All groups share one centre, and each spreads out both ways along 10 directions, with some noise.
In the rows, 128 means zero.
Known rows, each followed by its group:
[125  87 144 160  93 139  86  80 146 141 103 156 108 153] => q_234
[153 123 162 127 106 172 104  64 163 113  98 116 164 123] => q_869
[137 173  41 158 147 103  97 154 111  99 173 112 125 114] => q_869
[144 146 144 164 139 117  73 149  61 127 105 156 131 132] => q_492
[159 132 113 118 127 154 175 170 155  99 173 153 128  97] => q_492
[132 122 184 149 141 112 114 111 117 165  70 146 145  71] => q_513
[140 132 131 122 115 100 138  96 142 122 106 136 148 127] => q_492
[142 153 186 141 103 186 114 145 123 155 106 135 118 125] => q_869
[140 130 158 130 104 117 152  76 165 130 111 165 122 131] => q_505
[131 136 150 159 137 108  68 123  96 144 141 103 120 113] => q_505
[160 129 128  91  88 117 142 107 142 168 153 125 137  76] => q_234
[113 147 103 156 167  98 129  98 126 121  86 112 172 135] => q_234
[148 197 209 190 134  84 119  93 140  66  75 132 134  71] => q_945
[131 135 141  89 105 113  65 100 152 176 121 128  98 110] => q_513
[132 132 111 141 167 162 116  97 171 112 123 152 150 199] => q_234
[117 156 198 151 137 113 111 158 182 135  88 118  87 103] => q_945
[180  98 124 150 118 126  83 175 122 113 158 186 108  96] => q_172
[148 137 194 153 172  89 150 165 172 103 100 142 143  62] => q_869
[142 117 155 110  98 132 102 109 162 122 115 163  98 115] => q_234
[161 155 159 109 144  81 119 102 134 122  83 134 180 121] => q_505
[ 78 111 158 157 119 101 123 128  76 152 128  81 101  92] => q_492
[171 138 114 111  90 160 108 116 157 103  97 165 146 123] => q_937
[138 154 188 169  77 127 133  77 128 111 143 167  73 133] => q_945
[100 138 126 150  97 146  69 119 104 116 129  96  70  62] => q_945
[ 79 102 109 230 169 107 102 145 115 126 122  92 116 110] => q_234
[137 125 159 163 141 106 113 129 109 133 109 129 147  86] => q_172
[158  86 220 139  86 165 179 115 171 133 154 160 122 159] => q_513
[118 117 125 124  96 131 165 135 139 131 164 122  97 125] => q_492
[136 138 194 149 156 123 144 164 143 138 115 178 107 151] => q_513
[165 138 143 128 148 106 124  89 132 104 102 185 157  90] => q_937
[146 120 159 175 116 118 111  91  80 191 146 118 167 154] => q_172
[149 133 161 158 120  92  94  29  82 144 159 153 137 162] => q_945
[159 165 114 169 106 195  76 143 125 120 141 158 102 113] => q_937
[145 133 175 104 176 126 127 116 169 129 101 129 174 124] => q_505
[165 146 134 119 119 105 111 105 127 104  63 147 178 128] => q_945
[188 141 183 112 126 134 152 100 122 152 115 160 189 124] => q_234
[131 114 115 151  81 132 139  77 161  88 143 122 120 141] => q_869
[175 125 153  98  98 121 135 118 141 131  88 146 171  99] => q_513
[146 118 107 128 153 123  94 159 116  72  94 133 152  62] => q_937
[139  85 121 163 126 128 154 136 106 112 147 136 150 124] => q_869
[164 136 118 123 127 117 132 157 148 116 175 138 128 101] => q_234
[172 140 107 169 110  99  73  99 113 109 143 142 140  90] => q_505
[139 152 111  92 133 133 109 102 147 119 114 132 140 138] => q_172
[149 142 130  69  83 144  11 124 100 103 120 148  71 138] => q_234
[153 139 179  88 184 114 120 160 165 145 117 124 168 122] => q_505
[112 137 100 189 143 122 117  68  97 105 141 134 137 156] => q_513
[163 133 190  98 169 136 118 105 164 112  80 148 189 121] => q_505
[151 135 165 147 109 151  87 134  83 133  86 171 125  97] => q_492
[115 119 147 121 112 123 107 153 174 140 125 101  92 105] => q_937
[142 122 139 166 115 123 153 127 108 100  94 153 148 100] => q_513
[111 112 102  88 134 140 101 130 108 150 204 151  64 147] => q_937
[150 174 172 166 119 134 156 140 152 164 156 163  96  92] => q_492
[185 137 116 125  81 168 122 149 122 177 156 144 141  84] => q_172
[160  93 128 138  94 144 171 100  94 148 157 183 140 158] => q_945
[112 100 143  30 106 142  86  86 110 171  89 144 109 112] => q_937
[155  71 114 110 141 111 102 142 184  75 124 175 117  68] => q_869
[155 137 164 133 147 149 133 157 118 146 174 168 115 130] => q_492
[146 135 169 143 157 147  72 137 160 137 124 123 131 115] => q_945
[146 135 155 117 133 121 113 109 138 177 145 128 142 140] => q_505
[133  84 120 117 136 150  18 113 103 126 147 146 100 166] => q_172
[188 132 111 130 137 186 101 143  89 118 112 158 198 118] => q_492
[102 158 140 132 170 113  90 126 126 161 179 101  91 150] => q_172
[126 134 103 169 145 151 118 164  95 151 163 132 113 116] => q_513
[139 117  84 154  69 106 152  79 105  36  61 157 149  98] => q_513
[135 114 165 152 193  96  87 166  94 114 137 141 128 113] => q_492
[130 111 146 118 152 136  94 122 146 138 111 123 140  99] => q_505
[145 127  91 106 140  91  94 111 141  94 157 161 103 117] => q_937
[146 133 176 132 118 101 157 171 172  39  94  95 144 116] => q_869
[155 117 135 113  96 150 127 144 127 101  84 169 134 108] => q_869
[155  73 149 158 146 119  66 105 102 110 124 163 153 157] => q_172
[170 129 148 129  78 103 138 111 110 157  89 169 157 110] => q_505
[126 155 145 123  61  99 146 109 123 144  97 159  83 122] => q_172
[132 170  99 106 124 146 122 173 100 123 115 142 111  87] => q_937
[130 164 132 165 141  73 111 142 143 122 141 135  97 107] => q_492
[159 151 197 160 156 160 179 154 173 156 129 155 151  80] => q_937
[138 124 147 136 156 127  95 119 119 128 122 136 143 123] => q_172
[169 135 145  93 117 141 121 151 181  92  94 174 127 103] => q_869
[117 161 149 146  68  85 147  55  98 155 145 144  88 173] => q_945
[167 151 133 115 110 117 137 127 146 108 140 160 130 155] => q_505
[143 119 149 142 141 138 104 154 133 130 143 135 122 105] => q_505
[127 144  89 145 138 104  41 119 123  77 120 133 108 173] => q_234
[155  89 135 117 125 152 115 147 135  96 142 117 157 143] => q_869
[169 105  91  99 144  44 132  62 132 125 140 175 187 151] => q_945
[ 95 166  79 128  74 105 176  93 153  97  99  85 116 142] => q_172
[127 107 118 156 143 158 139 120 160 102 131  99 160 122] => q_172
[132 166 135 168  93 182 101 102 105 138  95 142 114  96] => q_869
[157 116 137 178 177 135 128 132  86 110 167 188 139  94] => q_937
[152 148 147 147 138 112 131 133 169 140  96  85 187 114] => q_937
[151 152 114 131 170 104 118  99 165  98 114 167 154 119] => q_513
[128 123 143 113 121 139 107 126 147 155  94 123 135  98] => q_945
[148 138  70 153 151 163 124 106 104 157 168 139 166 117] => q_513
[151 141  86 115 117  98  94 104 132 134 141  92 154  82] => q_513
[ 99 116 162 217 148 102 131 128 148 168 138  72 131  80] => q_492
[149 124 148 159 134  99  72  84 137 123 110 148 140 153] => q_234
[158 104 149 162 114  97 160 170 162 113 146 149 118  41] => q_234
[129 118  71 115 133 102 166 131 141 159 192 126 128 119] => q_945

New rows, each followed by its group:
[138  78  82 121 116  64 149 121 173  84 162 173 100 118] => q_869
[123 140 119 159 143 110 125  84 165  95 145 130 116 119] => q_505
[173  92 104 130 162 122 177 172 160  92 129 172 177  74] => q_945
[134 123 145 136  98 140 127  82 112 139 102 146 135 141] => q_505
[164 171 189 146 146 166  91 108 174 130 149 132 134 146] => q_945
[162 121  45 134 139  96 113 136 108  76 120 164 163  88] => q_869
[138 105  57 161 127 104 119  91 180 155 152 135 132  39] => q_505
[144 130 151 180 148 110 167 168 161 136 170 108 138 129] => q_937
[139 105  95 140  83 177 142 118 149 112 129 116 144 137] => q_172
[165 126 137  96 126 111 180 153 176 191 134 160 157 114] => q_505
[142 165  88 111 135 131  86 132 138 125 164  92 117  72] => q_492
[177 168 148 148 164 103  68  97 120 134  78 159 191 116] => q_492
[166  83 121 188  82 119  40 175  67 147 165 159  92  86] => q_172
[132 142 170 157 143 102 186 112 151 114  90 130 162  98] => q_172
[161 171 106 114 102 135  92 144 147  89 114 140 125 171] => q_945
[134 110 209 166  89 205 140 124 105 153  87 150 127 105] => q_869
[161 180  90 131 141  66 105 112 149  55  93 171 131  79] => q_937
[145 136 119 159  99 116  91 104 148  70 145 156  89 117] => q_505
[148 113 118 138 116 134 157 155 140 118 147 160 117 124] => q_945
[131 145 150 133 116  18 169  78 172 147 114  83 172 173] => q_937
[143 138 182 151 105 192 124 145 135 109 114 101 140 131] => q_869
[140 133 130 125  95 121  95  99 127  52  73 159 115 122] => q_505
[146  86 142 142 167 134  84 185 144 113 111 143 139  89] => q_945
[108 127 129 158 121  59 113  74 140 140 125 139  94  98] => q_869
[105  98 119 153  61 183 122 138 118 140 129 113  82 113] => q_172
[172 159 131 176 148 144 110 159 164 132 150 168 126 101] => q_492
[145 169 124 138 128 125 142 147 123 144 112 104 164 121] => q_937
[136  63 115 140 126 113 126 113  87 123 131 138 162 123] => q_869
[176 148 157 122 125  89  87 116 120 133 149 137 139 114] => q_234
[121 138 117 166 135 112 138 106 134 169 170 119 118  75] => q_513
[146  89 123 144 107 142 156  96 234 111 182 139 114 163] => q_172
[145  79 174 100 170 167 125 152 114 129 163 148 140 116] => q_492
[150  97 133 179 120 112 141 115 157 115 104 158 152  99] => q_234
[159 130 122 141 148  94  82 114 156 115 128 160 135 177] => q_492
[117 105 168 122 101  72 167 122 153 153 103 106 130 132] => q_937
[ 75  89 180 158 106  74 178 139 114 131 142 122  66 135] => q_492
[172 117  93 129 119 113 131 119 150 157 183 110 168  91] => q_234
[167 178  65  92 153  81  78 141 117 130 112 163 144 108] => q_869
[125 149 171 142 170 143 117 104 131  96 137 118 139 170] => q_505
[156  83  86  78  87  96  93  65 161  72 130 176 119 158] => q_937
[172 117 110  71  65 173  82 129  93 124 108 146 137  94] => q_234
[124 137 112 126 147 131  80 121 152  84 106 141 107 146] => q_234
[139  91 148 142 134  85 210 121 147 167 154 171 136 111] => q_945
[138 146 120 126 126 114 118 186 157  91 155 121  92 129] => q_869
[172  81 145 194 115 129  96 130 134 119 146 167 140 139] => q_234
[148 150 127 123 128 136 116 142 149 141 152 146 110 131] => q_869
[118 163 100 149  96 125  83  75 123 140 132 118  97 133] => q_869
[137 118 146 169 114 124 152 124  97 137 127 142 140 152] => q_172
[182 135 156 133  93 111 112 134 106 126 106 170 149 109] => q_505
[109  71  90  86 101 141  54  90 139 111 110  88 122 125] => q_492
[142 176 116 125 112 147 119 152 138 146 116 105 135 122] => q_937
[164 192 155 129 154 114  71  96 128 167 121 139 149  84] => q_492
[152  70 164 109 109 130 137 159 170  41 120  90 156 143] => q_869
[139 131 134 129 116 132 117  80 115  83  67 147 164 124] => q_505
[136 119 121 181 126 131 157 140 134  26 150 151 117 171] => q_513
[152  97  80 137 116 117  67 113 152 105 131 130 130 109] => q_234
[163  94 130 186 133 125 138 104 105 110 110 126 211 136] => q_172
[141 178 139  99 131 164 106 123 137 181 107 114 150 115] => q_937
[104 120 105 122  96 147 158 116 114 201 167 106 109 108] => q_945
[161 115 155 138 186 115 129 163 153 106 164  91 185 129] => q_869
[147 128 144 119 118 115 118 140 158  53 124  62 162 159] => q_869
[125 118 108 165 154 130 133 127 138 114 136 123 138  88] => q_505
[158 153 119 188 148 135 141 167 132  94 175 181 103  97] => q_937
[160 162 106 168 132  97 128 142 142 101 127 102 170 128] => q_937
[165  72 148 131 168 126 147 160 107 163 140 186 169 102] => q_869
[137 111 129 188 148  70 140 128 175  87  97 151 140  79] => q_234
[144 134 132 158 128 189 109 112 143 129 152 119 140 121] => q_869
[129 144 144 120 129 118 113 142 122 146 157 157  78 138] => q_172
[134 145 145 128  47 119 135 126 132 155 101 148  83  76] => q_172
[167  90 117 114 150 136  92 137 127  89 104 128 191  99] => q_869
[130 125 126 136 110 150 112 136 155 146 151 112 106  86] => q_172
[140 103 110 131 166 147  98 177 127 148 141 117 153 111] => q_945
[204 126 169  75 176 184  73 181 135 121  69 165 210  81] => q_869
[182  89 162 146 155 118 133 131 198  94 144 184 149 104] => q_172
[143 135 163 146 154 108 159 126 126 146 136 141 155 109] => q_937
[166 145 106 116 165 117 104 167 152  94 148 114 164 122] => q_869
[131 104 131 137 116 149  91 110 118 163 144 148 106 123] => q_869
[129 108 126 157 142  93 119  96 135 117 130 127 146  92] => q_869
[164 160  91 143 132 106 114 101 115  58 117 132 165  75] => q_945
[147 209  96 112 112 150  68 138  88 180 118 154 104 140] => q_869
[122 129 100 124 131 136 106 168 145 145 162 115  94 129] => q_945
[161 101  96  88  94 123 115  98 133 147 120 215 114 126] => q_869
[ 94 195  94 110 113  85 158 102 182 133 151  84  83 134] => q_172
[160 166 154 171 145 140 137 140 116 135 102 137 168  88] => q_937
[121 120 145 135 152 142 112 149 144 114 108 131 118  70] => q_234
[128 116 106 153 157 113 150 131 156 140 137 102 162  64] => q_234
[110 105 143 169  85  71 207 158  49 162  85 161 128 144] => q_945
[169 138 129 124 166 102  94 117 139 109 122 165 167 158] => q_492
[148 170 130 170 121 153 140 133 114 121 111 134 146 109] => q_869
[111 173 140 153  80 142  84 134 111 108 108 107  74 112] => q_945
[134 159 119 112  99  93  82  94 125 155 118 119 110 111] => q_172
[158 118 162 154 152 145  87 153  99 124 113 174 136 119] => q_492
[147 171 124  92 129 147 125 119  88 143 144 101 154  59] => q_492
[142 119 135 136 105 102 143 104 132 143 104 190 113  99] => q_869
[164  78 156 121 127 120 168 149 184  83  81 149 174  85] => q_937
[165 135 156 137 120 115  30 133 113  98 139 160  95 154] => q_234
[162 114 178 137 102 127 131 157 112 167 117 160 132  99] => q_505
[164 191  98 119  92 219 151 213 181 116 142 162  84 102] => q_937
[113 156 135 109 161  87 127 149  82 117 163  93 116  75] => q_492
[153 164 142 109 116 181  72 130 131 137 113 109 139 141] => q_869
[123 160 151 153 134 170  77 153 129 124 148  74 116 129] => q_869
[160  73  93 140 176 141  97 198 125 101 156 157 149 110] => q_945
[137 180 135 138 123  97 123 136 111 117 118  90 147 150] => q_869
[135 135 139 178 132 135 114  65 122 114 138 134 143 130] => q_505
[135 131 126 180 131 171 124  99 104 162 158 124 144 121] => q_869
[144 115 119 141 115 123 110 143 107  72  92 182 110  66] => q_937
[125 175 131 103  82 110  98 149 217  80 133 134  30 125] => q_869
[134 112 145 157 133 143 122 132 156 135 134 122 126  82] => q_492
[119 163 117 126 145 109  76 111  91 149 143  93 133 145] => q_234
[154 143 151 105 118 137 124 116  89 137 112 147 141 105] => q_492
[133 118 128 180  64 153 152  81 101 152 143 159 114 138] => q_505
[124 113 172 176 136 103 131 123 153 145 126 142 117 125] => q_492
[134 145  93 118 136 129 127 103 139  76 116 132 148 148] => q_505
[175  87 161 159 101 173  72 180  87 128 128 164 120  67] => q_505
[173  61 186 200 108 103  93 141 103 131 127 195 124  98] => q_172
[122 133 100 103  47 155  90 130 144 123  92 122  71  67] => q_172
[169 143 167 159 142 160 106 126 119 117 135 141 159 139] => q_945
[132 102 153 176  94  55 147  37  44 130 137 177 128 130] => q_945
[152 106 214 118  81 174 114 108 104 135  76 179 125 147] => q_505
[148 144 165 113 105 125 128 102 115 128  98 148 145 159] => q_505
[145 120 146 150 131 129 147 111 170 142 156 126 142 125] => q_172
[179 117  91 112 109 101 134  96 190  67 120 169 155 147] => q_172
[161 119 150 138  71 126 116 129 112 134 114 171 113 111] => q_505
[142  26 108 112 145  96 134 159 168 104 134 196 108  63] => q_945
[153 129 135 112 135 154 127 115 151 143 176 174 104 134] => q_937
[125 120 131  81  90 122 116 133 155 138  65  84 153 125] => q_937
[154 186 108 152 151  79 124 134 206  89 173 164  78  98] => q_937
[164 175 136 159 149 123 107 117 118 110 156 122 162 141] => q_945
[132 108 177 173 142 151 123 105 141 129 120 117 153  89] => q_869
[170 122 131 128 139 158 125 140 101 137 114 151 187 119] => q_869
[133 117  95 136  88 161 105 115  96 130 118 138 125 166] => q_234
[ 85 150 152 161 122 105 142 130 107 149 127 100  93 124] => q_172
[166 113 125 151 107 159 134 112 174 114  86 145 173  80] => q_492
